There are 4 nested groupings, the coarsest first. Each group lies inside one group of the grouping before and may be the whole of it. The rows also spread widely along 11 directions, which tell nothing about the answers.
(in the rows, 128 means zero)
Known rows, each followed by its group in each grouping:
[161 157 134 145  81 200  95 139 121 128  95 136 115 173 111 183 182  80
  98 109 122  68 157 134 141 122 109 110 128 102 157 120 180 153] -> ves Zevig j_74 Dubog
[136 141 127 131 156 143 137 100 125 138 146 147 116 146 137  93 137 138
  99 163 120 115 142 159  91 121 188  80 106 101 125 109 134 157] -> vur pip j_170 palev
[133 124 122 132 103 169 108 140 141  95 111 122 104 138 109 171 139 103
 133  93 115 112 126 124 152 114 101 141 136 129 146 107 134 157] -> Tude nufe j_687 vude
[120 111 110 146 127 243 161 140 151 158 107 137 111 179  95 167 124 149
 137 124 114 116 123 126 169 109  50 150 148 113 105 139 153 140] -> Tude fik j_363 bobo
[112  94 142 110 113  81 113 142 146  98 126 105 155  80 126 142  83 120
 164 115 126 141 135 105 156 129  89 148 142 157 108 174  87  93] -> Tude nufe j_687 Letob
[137 122 153 141 158 126 155 122 120 202 135 146 166 142 175 125 119 125
  72 158 143 129 118 124 114 157 118 136 131 110 105 180 127  75] -> vur pelok j_791 tes
[129  72 139 103 128 135 145  91 136  53 156 110 105  57 108 122  74 120
 137 146  77 113 119 116 161 124  96  94 138 155  93 140 112 187] -> ves Zevig j_746 rekaz
[143 152 119 135  96 132 116 148 108 148 103 130 122 133 116 170 131 100
  92 127 127 112 112 133 163 138  75 152 143 164 127 137 157 111] -> gaf zunu j_248 soro
[154 142 160 109 115  50 102 103  95  86 160 147 134  86 165 150 109  68
 101 151 135 115 141 141 110 173 133  99 120 182 128 129 135 102] -> ves fiv j_670 posa
[104 113 125 150 152 115 121 133 145 156 100  97 145 127 143 113 172 164
 122 102 140 146 106 109 124  90 138 148 171  91 159 142 101 157] -> ves fiv j_670 rodid
[109 121  90 132 209 117 100  90 139 140 120 127 145 118 215  95 149 205
 125 136 109 144  81 153 115  95 119 124 126 106 127 146  79 178] -> gaf zavos j_242 dip
[142 127 181 122 122 155 117 116 139  86 122 147 113 138 187 180 139  75
 119  86 127 126 100 104 145 164  88 130 146 131 146 137 135 102] -> ves Zevig j_746 tanak
[147  84 181 102 122 145 181  96 149  84 200 140 119  92  96 128  81  46
 128 180 102 107 169 103 144 191 132  79  85 156  86 148 145 113] -> Tude nufe j_149 nifut
[114 104 124 133 148 135 128 124 148 126 119 113 119 110 138  99 127 149
 127 121 104 125 106 120 127 118 138 134 136 115 136 127 104 169] -> gaf zunu j_248 Rupi
[151 192 125 145 136 158 165 147 113 176 134 172 120 216 107 164 190  84
 108 141 177 154 141 140 115 166 133 128 138 138 144 111 191  48] -> ves sov j_718 zit
[142 155 166 114 102  87 114 155 149 119 104 104 155 141 127 146 152 112
 150  98 169 143 127 121 160 104 104 119 166 129 143 161 108  67] -> Tude nufe j_149 zug
[166 142 148 118 133 158 104 106 149  58 157 170  95 159 158 152 191  61
 128 116 123 116 148 122 107 170 161  81  94 125 167  90 159 146] -> ves sov j_718 Sese
[144 152 128 133 117 151 130 131 122 138  84  92 128 141 117 105 115 185
 139 144 117  92 122 169 151  58 106  79 163  98 114 154 109 157] -> gaf zavos j_242 Mabat
[123 130  88 103 176  55 131  98 118 113 183 152 154 103 130 102 123 143
 144 193 128 164 150 148 108 146 141 100 105 176  89 147 115 101] -> ves sov j_718 Sese
[162 145 227 130 133 113 160 107 138 124 129 126 124 133 194  94 125  87
 109 126 149 113 114 127 107 151 166  70 141  98 156 148 112  85] -> gaf zavos j_242 Mabat
[157 170 164 115 115 122 138 109  93  73 139 148  91 133 149 165 101  98
 113 118 130 127  95 160 127 139 109 102 161 166 132  92 143  98] -> ves Zevig j_746 tanak
[129 155 128 150 102  86 142 159 116 171 115 122 117 133  85 133 161  80
  77 101 172 163 103 115 128 129 164 164 156 151 173  93 156 106] -> vur pip j_170 palev
[145 150 137 114 138 143 116 123 146 115 141 145 136 157 140 160 160  97
 135 134 137 125 143 131 142 139 110 110 112 131 125 138 138 103] -> Tude nufe j_149 nifut
[131 109  79 103 176 150 120  87 144  84 174 170  83 112 133 152 151 101
 106 146 102 156  98 123 146 165 106 128  82 181 113  87 159 183] -> vur pip j_170 palev
[108  88 120 144 109 144 156 136 122  68 148 107  67  78  75 140  77 101
 124  80  96 148  89 113 129 123 140 179 152 163 156  45 121 185] -> Tude nufe j_687 Letob
[131 116 146 169 108 220 144 142 134 167  83 111 105 170 126 179 161 114
  90  90 123 102 101 104 155 115  77 157 178  87 149 138 157 157] -> ves fiv j_670 rodid
[119  83  98 159 126 115 126 130 149 150 127  88 137  86 102 106 192 120
  78 131 120 135 117  97 155  95 134 138 147 120 152 145 129 212] -> ves sov j_718 zit
[135 141 114 134 136 132 108 132 132 158 118 144 150 151 137 134 155 105
 124 145 131 111 149 128 124 151 137 120  98 124 137 149 144 117] -> gaf zavos j_242 dip
[116  97 105 126 158 122 126 144 168 115 121 123 111 113 121 136 159 134
 130  75 140 187  66  83 157 130 106 185 146 148 155 102 117 147] -> vur pelok j_791 tes
[116 152 121 107 170 149 152 113 118  77 150 160  94 156 133 136  66 168
 187 125 119 154 119 170  95 131 126 125 133 148 104  81 105  87] -> Tude nufe j_687 vude
[127 178  89  91 193  54 121 108 131 121 172 175 133 149 124 101 168 129
 144 167 168 190 134 153  95 151 188 100  90 171 127  95 137  84] -> vur pip j_170 palev
[166 159 195 117 114 150 188 115 114 118 144 139  97 151 130 169  89  85
 108 142 149 132 102 148 159 147  66  98 164 158  97 140 148  51] -> Tude nufe j_687 vude
[131 137 141 124 119 109 138 132 122  77 140 139 110 125 118 114 102 123
 159 120 127 136 147 143  92 140 171 106 141 144 141  96 121 108] -> ves sov j_718 zit

New rows. What belongs after each?
[123  92 103 116 140  62 152 115 139 120 158 101 129  53  71  88 116 113
 121 168 120 156 110 108 166 131 130 116 120 185 112 138 123 163] -> gaf zavos j_242 dip
[126 114 167 137  95 141 161 145 137 137 124 128 132 131 103 137  91 102
 134 118 139 123 139 113 137 136 110 138 151 137 130 143 130  87] -> Tude fik j_363 bobo
[108 100 130 152 117  77 183 151 143 142 148  93 134  96  33  56 146 112
 129 137 149 161 154  97 106 119 225 123 150 124 162 108 125 142] -> ves sov j_718 zit
[128 143  89 104 116  95 111 147 132 104 134 132 132 132  48 147 152 110
 170 146 142 142 164 119 147 137 128 120 122 174 125 121 154 115] -> ves fiv j_670 rodid
[126 168  63  87 200  34 137  95 111 117 170 145 139 105 112  87 116 182
 160 202 141 184 109 180 133 120 125  89 110 204  83 124 115 104] -> gaf zavos j_242 dip
[168 130 161 131  83 225 124 157 143 134  96 159 109 186 124 213 128  62
 110  97 128  92 132 101 168 179  58 143 127 125 123 147 179  85] -> vur pelok j_791 tes
[120 130 157 158  86  90 131 168 127 177  76  85 162 117 113 104 109 129
 127 105 146 114 131 116 129 104 150 140 170 104 155 167 102 100] -> gaf zavos j_242 dip
[127 109 122 150 138 162 127 109 127 141 128 103 127 111 155 139 136 144
  79 129 100 106  98 142 149  83  91 133 150 106 122 141 111 194] -> Tude nufe j_149 nifut
[150 130 153 109 138 130 121 106 125 104 155 174 114 120 182 166 114  66
 103 143 115 119 117 121 135 209  89 128  94 177 115 137 151  85] -> gaf zunu j_248 soro
[116 125 143 151  88 198 102 167 136 114  59 115 112 156 136 145  92 154
 159  66  96  81 132 126 117 111 121 157 157  84 155 118 109 138] -> gaf zunu j_248 soro
[135 131 136 113 167 129 121 115 158 103 150 161 112 137 160 128 173  89
 127 121 132 148 113 105 122 178 144 128  96 142 155 104 141 121] -> gaf zunu j_248 soro
[117 114 150 137 131 145 170 136 142 130 137 111 121 124 106 130 107 120
 134 115 128 142 115 116 138 121 120 144 154 124 127 124 116 116] -> Tude nufe j_149 nifut
[103 150 113 152 137  75 179 134  69 163 134 117 129 104 101  74  34 172
 127 151 124 139 117 175  68 114 191 145 157 148 127  93  99  97] -> gaf zavos j_242 Mabat
[160 121 170  84  86 117  68 125 162  32 112 112 137 104 160 171 115 105
 171 103 114  94 144 125 182 114  60  80 134 143 114 175  99 123] -> Tude nufe j_149 zug
[123 115 126 184  88 175  94 157 132 174  75  87 140 140 130 154 181 111
  70  82 119  86 123 117 140  72 129 166 159  65 181 134 125 200] -> Tude nufe j_687 Letob
[140 120 138 127 134 165 151 123 113 115 139 152 106 136 127 130  65 139
 123 136 105 112 126 146 102 150 135 121 124 130 107 105 129 118] -> vur pelok j_791 tes
[121 143 117 123 129 143  96 130 110  82 102 143 113 136 168 139  55 169
 181 103  94 104 125 167  96 130 124 128 128 135 126 106  96 121] -> gaf zavos j_242 dip
[153 146 143 109 113 103 115 150 141 109 113 130 135 138 110 132 129 122
 143 116 151 136 131 126 141 127 128 113 138 141 131 132 123  91] -> vur pelok j_791 tes
[127 123 100 123 151 114 123 120 146 126 149 128 129 119 109 141 174 105
 113 136 136 154 117 119 154 124 116 139 117 151 135 122 135 150] -> Tude nufe j_687 vude
[ 96 104 101 110 146  59 119 124 128  94 146 119 148  72 106 103 101 138
 162 129 119 160 134 113 115 126 158 142 136 159 130 126  92 133] -> ves Zevig j_746 rekaz
[154 135 160 139 122 133 171 120 126 134 147 133 113 138 125 140 146  85
  93 142 142 140 114 121 140 147 110 109 153 141 126 138 153 101] -> ves sov j_718 Sese
[115 105 101 128 150 156 141 120 134 113 134 123 109 120  99 140 124 147
 139 135 112 136 119 123 143 123 100 134 142 138 112 118 135 166] -> ves fiv j_670 posa
[112 111 122 141 116 120 128 144 133 158 133 114 157 114 110 145 127 101
 115 127 126 125 142 108 139 130 119 162 128 131 128 152 122 119] -> Tude nufe j_149 nifut
[121 123  62 128 160 175  75 108 123 119 129 166 126 140 170 161 140 128
 128 137  80  98 137 143 117 153 111 145  72 137 129 117 138 179] -> gaf zavos j_242 Mabat
[123 121 122 103 144 121 108 128 164 124 123 126 171 150  96 106 161 149
 189 169 132 110 200 117 128 121 149  71 108  97 107 183 120 119] -> ves fiv j_670 rodid
[134 144 124 130 135  98 159 118 114 109 143  93 104  96 104 121 117 151
 104 126 132 154  73 159 154  71 109 122 179 156 126  97 110 157] -> Tude nufe j_149 nifut
[129 118  97 131 135  92 132 116 120 137 150 108 131  88  99 135 145 116
  83 154 126 141 107 135 162 103 102 136 135 165 118 134 129 165] -> Tude nufe j_687 vude
[128 157  84 104 172 149 118 111 124  86 133 153  94 147 137 130 116 184
 158 140 106 141  99 171 128 118 101 115 124 156 108  87 123 141] -> gaf zunu j_248 soro
[133 134 101  97 188  99 154  87 124  85 194 148 102 103 121 130 124 127
 126 169 127 180  93 153 144 137 103 113 116 193  98  96 130 130] -> Tude nufe j_687 Letob
[121 126 143 161  89 140 142 152 104 163 113 108 139 131 115 154 100 107
  92 107 126 109 128 131 125 116 122 166 162 118 142 132 127 113] -> Tude nufe j_149 zug
[135 109 142 140 128 143 152 118 141 114 117  94 100 100 113  89 126 135
 116 122 108 114  99 126 142  93 148 102 148 110 150 112 115 195] -> gaf zavos j_242 Mabat
[159 169 143 145 132 149 139 101  94 163 138 147 127 161 152 159 175  88
  47 162 139 107 113 155 134 129 114  98 139 123 132 135 173 130] -> ves Zevig j_746 tanak
[131  99 110 115 127 100  67 110 135 102 131 137 153  84 171 136 121 101
 128 142  92  93 150 120 132 157 120 118  80 150 124 163 115 161] -> gaf zavos j_242 dip
[128 134 102 142 103 143 114 148 122 102 107 122 110 138 105 156 132 133
 141  97 118 129 124 134 134 110 110 146 159 139 142 109 132 142] -> ves sov j_718 Sese
[131  97 151 121 114 113 174 123 134 120 170 142 118  92 100 147  94  65
 108 141 135 150 118 101 160 175  88 148 128 195 114 134 151  93] -> Tude fik j_363 bobo
[145 119 131 113 115 142 158 122 135 111 169 131 120 116  70 149 121  72
 122 164 118 120 150 120 161 149 109 107 108 164 100 130 158 125] -> Tude nufe j_149 nifut
[139 106 160 133  96 172 134 135 143  94 106 117 114 128 133 147 101 126
 147 110 108 101 138 122 146 125  88 108 160 118 115 157 121 126] -> ves sov j_718 zit
[130  91 182 129  94 121 121 137 149 133 106 105 155  93 151 113  95 106
 121 131 108  83 150  98 141 144 119 115 130 109 121 195 105 116] -> gaf zunu j_248 soro
[108 116  61 144 154 113  86 127 132 134 121 123 149 121 145 129 173 165
 125 123 112 141 125 131 119  97 126 153 132 122 140 132 108 178] -> ves sov j_718 Sese
[124 122 109 132 139 121  98 112 122 137 132 135 152 113 148 139 152 118
 104 140 115 110 143 127 120 132 121 129 114 127 128 150 133 147] -> ves Zevig j_74 Dubog
[132 112  82 122 120 166 111 141 153 117 121 136 125 140  93 178 170 109
 142 132 118 134 140 106 182 141  58 140 124 159 109 155 160 139] -> ves sov j_718 zit
[107 119 154 138 118 151 142 143 134 112 130 150 125 147 127 119  76 125
 167  99 126 122 156 128  76 147 171 147 129 116 154  96 111  94] -> Tude fik j_363 bobo
[143 122 113 125  67 119 101 144 102 116 132 147 145 111 103 185  91  71
 123 153 108  89 183 130 144 175  86 131 114 184  97 167 159  92] -> ves sov j_718 zit
[157 151 138 135 103 124 123 128 115 123 124 131 127 138 131 149 151 102
 101 141 137 112 137 145 140 126 110  98 147 142 127 143 149 118] -> ves sov j_718 zit
[125 128 113 132 141 168 127 133 141 119 106 131 106 143 132 143 130 133
 149 104 114 129 104 123 143 130 103 144 132 131 141 116 130 142] -> gaf zavos j_242 Mabat
[120 156  77 135  88 163 122 161  97 129  89 126  98 152  55 157  74 165
 145 116 112 117 132 166 133  91 110 150 156 150 110  90 144 135] -> vur pip j_170 palev
[116 110 121 139 118 143 122 133 133 128 116 101 144 118 119 126 110 152
 129 124 106 107 137 137 133  90 123 132 146 103 123 143 101 157] -> Tude nufe j_149 zug
[151 140 111 134 121 167  76 112 115 134 123 150 142 156 150 172 171 100
  93 160 110  66 171 146 126 139 110  97  99 112 124 150 163 169] -> ves fiv j_670 posa
[145 166 132 136 110  83 131 126  87 127 133 117 118 116 121 145 116 114
  84 130 143 133 103 170 128 101 122 130 161 162 138 104 128 118] -> Tude nufe j_687 vude
[127 117 127 127 146 128 150 116 133  94 156 122  99 107 112 133 124 113
 118 121 123 156  95 128 139 121 124 135 141 152 135  90 123 150] -> Tude nufe j_687 Letob
[138 193  65  94 146  82  92 125 103  71 137 153 108 150  86 154 154 153
 172 141 145 157 132 176 125 113 126 107 131 192 129  69 148 123] -> ves fiv j_670 rodid
[118 107 148 146 122 121 143 137 141 155 136 112 153 120 120 121 142  93
 104 123 133 126 142 104 122 130 157 143 132 105 151 143 120 126] -> Tude nufe j_149 zug
[118 170  89 165 159 207 142 121  62 174 136 194 101 205 155 192 107 127
  91 136 115 114 128 172  59 175 126 178 123 129 129  68 176 103] -> ves fiv j_670 posa
[120 123 128 135 117 105  94 139 135  93 102 100 124 110 122 124 146 143
 143  91 130 124 125 123 122  94 148 128 160 116 165 107 105 173] -> ves fiv j_670 posa
[ 98 140 116 140 131 171 124 158 126 153  90 145 148 180 132 169 109 149
 168  99 130 132 138 122 117 133 103 173 155 106 125 147 122  71] -> ves Zevig j_746 tanak
[123 140  72 120 146  99  62 121 129 107 108 122 141 113 153 118 152 163
 146 124 108 116 125 152 126  94 136 122 112 134 148 120 102 183] -> gaf zavos j_242 Mabat
[107 144  91 141 164  82  85 120 113 122 123 116 143 113 177 119 145 177
 116 107 128 150  96 164  99  74 148 155 147 122 157 102  79 164] -> Tude nufe j_687 Letob
[142 157 145 123 123 129 114 116  95  86 110 130 103 130 167 165  85 156
 133 113 121 114 102 171 125 111  77 112 175 147 114 117 116 119] -> ves fiv j_670 posa
[115 109 146 113 126  72 171 113  87 117 183 158 137  77 123 155  35  68
 117 161 120 153 128 115 120 210 108 155 127 212  86 146 138  43] -> ves Zevig j_746 tanak
[130 106 155 131 100 170 163 142 144 118 134 115 116 124  88 162  98  87
 135 117 116 120 133 103 164 140  90 140 142 138 114 138 138 112] -> Tude nufe j_149 nifut
[143 176  80 135 117 219 134 140 108  99 109 140  63 191  67 187 131 149
 140 107 114 120 109 179 148  86  85 136 151 141 129  51 165 162] -> Tude nufe j_687 vude
[139 146 131 149  99 122 135 134  94 158 137 121 137 124 114 157 118  90
  74 141 126 103 133 149 128 121 124 140 138 142 131 125 143 125] -> Tude nufe j_149 nifut
[130 134 135 127 129  86 145 134 136 131 149 119 131 119  89 118 156  90
 116 131 155 154 130 117 131 126 160 129 130 145 150 114 131 116] -> Tude nufe j_687 vude
